The rows come from 4 hidden closed curves, with some noise, and rows from the same curve form a group. Each curve winds through 6 dimensions. The rows are also pushed far along 4 directions, which tell nothing about the answers.
(in the rows, 128 means zero)
Some rows, each with its group after it:
[150  92 133 155 117 118 127 119 140 133 119 147 129  99 133 134 138 155
 111] -> ger
[126 171 158 104 142 137 131 119  90 143 123 107 147 165 121 106 118  90
 130] -> ger
[140 164 125 115 125 133 129 144 106 109 119  75 100 182 104 127  99  97
 161] -> dafu
[152 147 152 138 157 148 127 122 121 133  97 135 107 136 109 129 134 152
 163] -> ger
[140 116 141 123 132 100 119 132 102 112 184 158 162 156 101 131 150 113
 117] -> dafu
[163 170 144 112 145 105 149 136 122 153  67 122 120 148 145 105 131 165
 139] -> dafu
[105 122  90 125 108 123 125 143 126 102 126 117 138 103 132 135 114 101
 127] -> Suni
[133 171 149  90 162 133 127 139  96 138 107 114 171 150 129 125 117  88
 133] -> Sunus
[134 173 140 123 131 168 127 131 128 122  77  75  99 162 133 137 102 136
 181] -> dafu
[148 177 138 125 161 140 148 124  94 153  69 110 121 122 128 129 110 111
 146] -> Sunus
[114 167 115 100 152 139 123 167 122  93 110 120 138 146 114 125 104  91
 154] -> Suni
[132 162 173 138 129 175 120  93 102 131  98  94 131 149 119 129 113 131
 163] -> dafu
[159 140 196 157 124 148 135 100 110 143  96 124 115 161 133 106 123 144
 138] -> ger
[150 124 142 126 163  89 136 141  98 115 158 174 173 121 115 131 132  97
  95] -> Sunus
[114 132 111  93 150  98 118 173 126  90 153 164 158 139 108 101 132  92
 117] -> Sunus
[103  64 135 128 112 155  88 148 134 100 233 163 182 164 112 197 162  82
 138] -> ger
[135  95 135 158 108 183 103 124 134 114 136  60  89 149 108 174  99  88
 162] -> Sunus
[125 152 130 119 112 156 107 132 125  94 116  78 107 172  99 122 110 129
 176] -> dafu
[115 152 129 130 114 130 142 124 133 127 115 131 108 138 138 103 119 144
 129] -> ger
[118 135  76  99 120  83 135 166 118 104 161 118 133 138 113 126 112  86
 106] -> dafu
[167 174 189 124 146 125 131 102 106 138  82 126 128 172 124  91 146 195
 164] -> dafu
[ 95  55  65 109 100 110  98 173 174  95 188 143 153 101 127 155 138  96
  97] -> Sunus
[153 182 193 148 170 191 126 101  99 124  82  87  88 172 105 133 113 144
 209] -> Sunus
[141 137  89 160  93 142 140 114 131 122  91  62  61 112 121 155  94 150
 158] -> Suni
[130 156 137 100 141 126 126 134  95 136 114 103 165 142 126 124 112  77
 121] -> Sunus
[124 118 137 117 144 109 129 148 146 109 142 174 160 123 143 115 134 136
 104] -> ger
[131 136  91  91 129  63 143 182 131 120 106 184 189 103 145 106 128 109
  72] -> ger
[147  95 135 142 127 122 132 113 139 157 117 130 134  94 151 141 137 142
 104] -> Sunus
[132  51 136 177  66 145 101 103 144 113 197 139 129 141 114 181 155 154
 133] -> Suni
[105 130 100 133 132 152 130 114 141 142 138 118  92 106 124 147 136 144
 148] -> ger
[124 139 111  81 133 103 119 175 134 111 127 141 177 148 127 119 123  93
 108] -> dafu
[116 153 164  94 157 146 103 163 105  81 153 148 181 189 102 123 126  71
 155] -> Suni
[128 106 129 129 124 117 118 128 143 123 126 149 133 117 131 113 151 158
 130] -> Sunus
[ 78 199  53  54 125 103 148 188 120 120 110 108 147 135 132  96  85  47
  99] -> ger
[111  82 122 151  98 156 110 133 150 123 142 153 135 116 129 156 143 120
 132] -> Suni
[142 121 161 112 131 107 120 120 114 141 129 169 196 131 133 116 155 136
  97] -> dafu
[137 117 140 150 139 136 133 103 122 155 117 182 156  83 132 148 152 156
 113] -> dafu
[122 182 175 128 151 206 111 106 102 107 104  44  88 186 103 129  93 102
 211] -> Sunus
[128  89 174 158 111 173 108 100 152 143 130 150 136 133 141 145 158 170
 145] -> Suni
[118 116 173 101 168 126 105 145 116 117 175 183 183 168 119 110 169 102
 131] -> Sunus
[110 114 118 158  95 187 117 120 152 128  96  98  86 119 128 148 113 127
 165] -> Suni
[121 138  91 129  97 127 130 144 134 114 117 112 104 130 110 127 105 113
 128] -> Suni
[107  83 109 142  90 152 113 138 159 132 143 144 133 114 132 150 135 114
 114] -> Suni
[150 135 160 133 131 155 112 123 139 113 108  99 114 161 120 134 121 159
 166] -> Suni
[107 111  98 113 134 112 115 141 134 111 172 178 169 101 112 142 147 126
 108] -> dafu
[118 109 148 141 135 155 119 119 138 132 161 128 116 138 127 140 129 116
 130] -> ger
[116 132  93 140 106 129 131 111 123 117 144  93  95 113 115 139 116 138
 140] -> dafu
[141 164 170  99 179 105 136 121  95 147 110 185 189 134 138 101 166 154
 130] -> Sunus
[127  50 107 168  80 151  95 124 163  92 174 114 115 119 120 193 139 152
 152] -> Suni
[143 188 153 152 142 159 151  75 127 153  38  95  66 107 145  99 122 222
 180] -> ger
[137  90 157 158  95 121 122  95 116 137 161 161 153 136 133 142 170 165
 124] -> ger
[159 159 142 121 139 108 138 139 105 129 111 135 135 155 113 119 122 128
 127] -> Suni

New rows. What belongs after each?
[125  28 128 193  55 171 100 119 168 107 173 122 113 126 136 198 135 132
 138] -> ger
[126 169 185 124 158 187 110 108 100 110 123  77 116 187 107 126 110 106
 194] -> Sunus
[139 177 161 114 165 156 130 118 101 145  88 105 134 145 129 133 118 118
 162] -> Sunus
[143 121 154 124 138 137 115 151 117 108 159 140 150 182 114 162 139 106
 155] -> dafu
[115 200 118 108 135 149 139 118 109 131  64  76 111 121 122 100  82 114
 143] -> dafu
[114  66  79 166  99 154 122 111 161 147 165 109  89  85 138 206 142 146
 139] -> dafu
[172 103 252 181 115 185 107  88 107 128 130 130 145 205 130 151 145 143
 170] -> ger
[108 137 138  74 158 105 109 157  99 105 179 170 217 156 117 121 151  75
 116] -> Sunus
[159 106 162 142 141 128 124 124 118 137 131 132 143 134 127 145 129 116
 118] -> Sunus
[136 190 109 129 134 127 151 133 113 121  56 121 102 108 119 106  96 138
 141] -> dafu
[146  54 168 183  88 138 119  98 140 141 162 154 135 126 143 156 154 150
 110] -> ger
[126 119  98 131 114  93 143 132 120 126 141 150 150  97 138 139 128 124
  97] -> dafu
[130 200 105 111 133 123 147 132 114 127  55 106  96 126 118  91 108 153
 156] -> ger
[ 83 129  96 115 118 151 107 147 127  86 156  91 104 141 101 120 107  68
 154] -> Sunus
[126 146 117 126 161 125 139 132 132 127 110 144 117 100 132 126 129 145
 137] -> Sunus
[104 176  75  95 130 119 135 166 118  94  83  91 123 112 125 104  79  79
 134] -> Suni
[181 141 223 179 129 167 125  77  83 140 100 132 125 176 108 139 144 164
 177] -> dafu
[131 109 141 126 122 152  98 151 119  85 149  99 146 167 108 158 113  78
 158] -> Suni
[106  88  94 161 103 188 109 120 169 111 132  67  70  98 127 178  98 122
 159] -> ger
[126  94 103 150 100 136 121 136 128 119 152 133 136 112 118 172 123  99
 119] -> dafu
[130 159 125 124 135 174 129 133 130 148  76  77  96 138 124 147  99 108
 160] -> dafu
[138 158 117 156 110 168 147  97 151 157  33  71  61  98 161 141 110 204
 177] -> dafu
[120 145 150 118 148 144 110 125 105 102 161 145 156 156  94 134 135 113
 148] -> dafu
[108 141  80 125 104 131 127 149 124  92 123 111 121 114 106 137  91  91
 130] -> dafu
[160  86 165 167 137 153 124 106 148 160 121 158 130 115 149 181 166 186
 149] -> Suni
[117 147  95 109 110 125 136 139 134 140 146 107 118 139 120 138 105 107
 104] -> Suni
[149 127 200 101 176 136 105 131 113 145 152 193 210 169 121 133 176 131
 129] -> dafu
[119 104 113 128 108 132 120 118 115 139 140 102 148 108 134 155 124  91
 115] -> Sunus
[103  72  75 144  72 148 106 139 181 108 178 120 104 117 116 173 127 142
 122] -> Suni
[126 127 124 132 120 147 120 144 112 113 143 119 139 147 108 160 109  74
 134] -> dafu
[150 210 140  83 190  97 148 148 114 125  59 139 143 127 131  76 111 151
 130] -> Sunus
[152 106 167 144 149 144 124  96 145 177 106 181 153 101 148 149 182 204
 134] -> dafu
[ 93 123  79 109 132  95 135 145 135 122 137 156 133  83 135  99 137 114
 102] -> Sunus
[141 146 179 111 150 134 118 126 112 119 114 129 165 159 133 111 131 127
 139] -> Suni
[130 109 120 124 115 138 121 112 146 165 117 101 128 113 149 145 140 148
 123] -> dafu
[113  89 142 135  94 161  96 142 131 108 177 138 151 169 103 153 132  77
 129] -> Suni
[133 153 134 121 142 128 135 121 121 145  84 162 155  96 127 114 131 143
 114] -> dafu
[153 154 117 148 123 139 142 115 113 133  83  73  85 125 127 152 101 142
 161] -> Suni
[145 146 147 145 119 165 131 113 130 131  96  72  87 160 140 155 115 156
 184] -> dafu
[120 134 115 121 129 130 141 135 148 164 117 168 134 113 139 129 140 140
 101] -> Suni
[108 159  85 106  97 115 124 144 121  87 118  80 118 134 109 105  88 103
 131] -> dafu
[101 139  44 117 106 125 139 165 140 115 109  98 107  88 121 149  80  72
 112] -> dafu
[139 114 130 142 113 143 130 114 125 156 125  93 120 132 142 162 124 120
 133] -> dafu
[123 121 108 131 104 133 131 139 123 142 133 127 125 134 124 146 128 100
 124] -> ger
[102 118  56 127 124  98 152 122 171 146  93 130  94  30 168 110 127 181
  99] -> Sunus
[ 96 160  76 129  84 175 135 129 128 138  91  42  69 132 125 149  84  87
 162] -> ger
[125  86 105 151 108 108 127 130 136 110 161 189 163  86 130 163 152 151
 107] -> dafu
[125 132 128 126 120 142 125 158 136 107 122 116 117 153 119 124  98  84
 126] -> ger
[109 161 110  97 144 128 125 170 143  80 115 115 126 139 118  98  85  94
 127] -> ger
[107 134  96 113  89 134 106 142 131  82 142  78 118 152 101 124 102 107
 146] -> dafu
[130 154 157 125 119 162 119 130  95 130 132 101 126 193 102 136 118  75
 159] -> ger
[127 134  94 138 142 129 147 122 134 161 105 146 110  74 132 148 131 144
 117] -> dafu
[135 156 185 124 169 157 117 102 100 133 144 122 130 167 106 118 136 126
 158] -> ger
[117 128 126 118 123 136 130 135 152 152 141 164 140 135 131 130 141 137
 104] -> Suni
[138 108 131 139 134 109 129 127 135 118 135 144 122 110 127 113 134 141
 113] -> Sunus
[105 166 102 105 109 158 107 155 114  75 123  67 112 170  87 129  85  76
 176] -> ger
[146  93 133 169 108 164 120 101 136 147 109  93  94 109 126 165 122 133
 144] -> ger
[158  88 137 160 129 119 130 121 131 141 162 174 143 122 132 186 166 170
 130] -> Suni
[125 118  97 108 111  97 119 156 121  91 181 121 156 145 108 148 117  95
 109] -> Suni
[101 112 125 142  87 160 107 119 114  96 164  95 133 147 112 151 113  86
 148] -> Suni
[164 128 179 167 122 148 131  94  99 147 149 144 123 171 109 167 151 156
 155] -> Suni
[142 169 158 110 161 137 138 140  98 141 114 125 152 163 129 137 117  92
 136] -> dafu
[141 129 160  99 148 130 112 132 126 153 127 140 171 153 127 124 150 122
 122] -> dafu
[104  31  85 158 102 143 111 127 180 148 170 147 120  66 153 185 161 136
 109] -> Sunus
[143 182 147 116 145 142 143 124 127 143  56 107 117 137 150 116 117 167
 160] -> dafu
[142 157 131 125 149 149 130 141 123 122 100 110 112 146 120 148 113 127
 164] -> Suni
[137 142 133 109 137 143 124 139 126 152 104 104 132 146 127 136 120 103
 132] -> dafu
[120 159 144  88 165 133 118 142 111 119 130 124 169 149 125 125 123  97
 137] -> Sunus
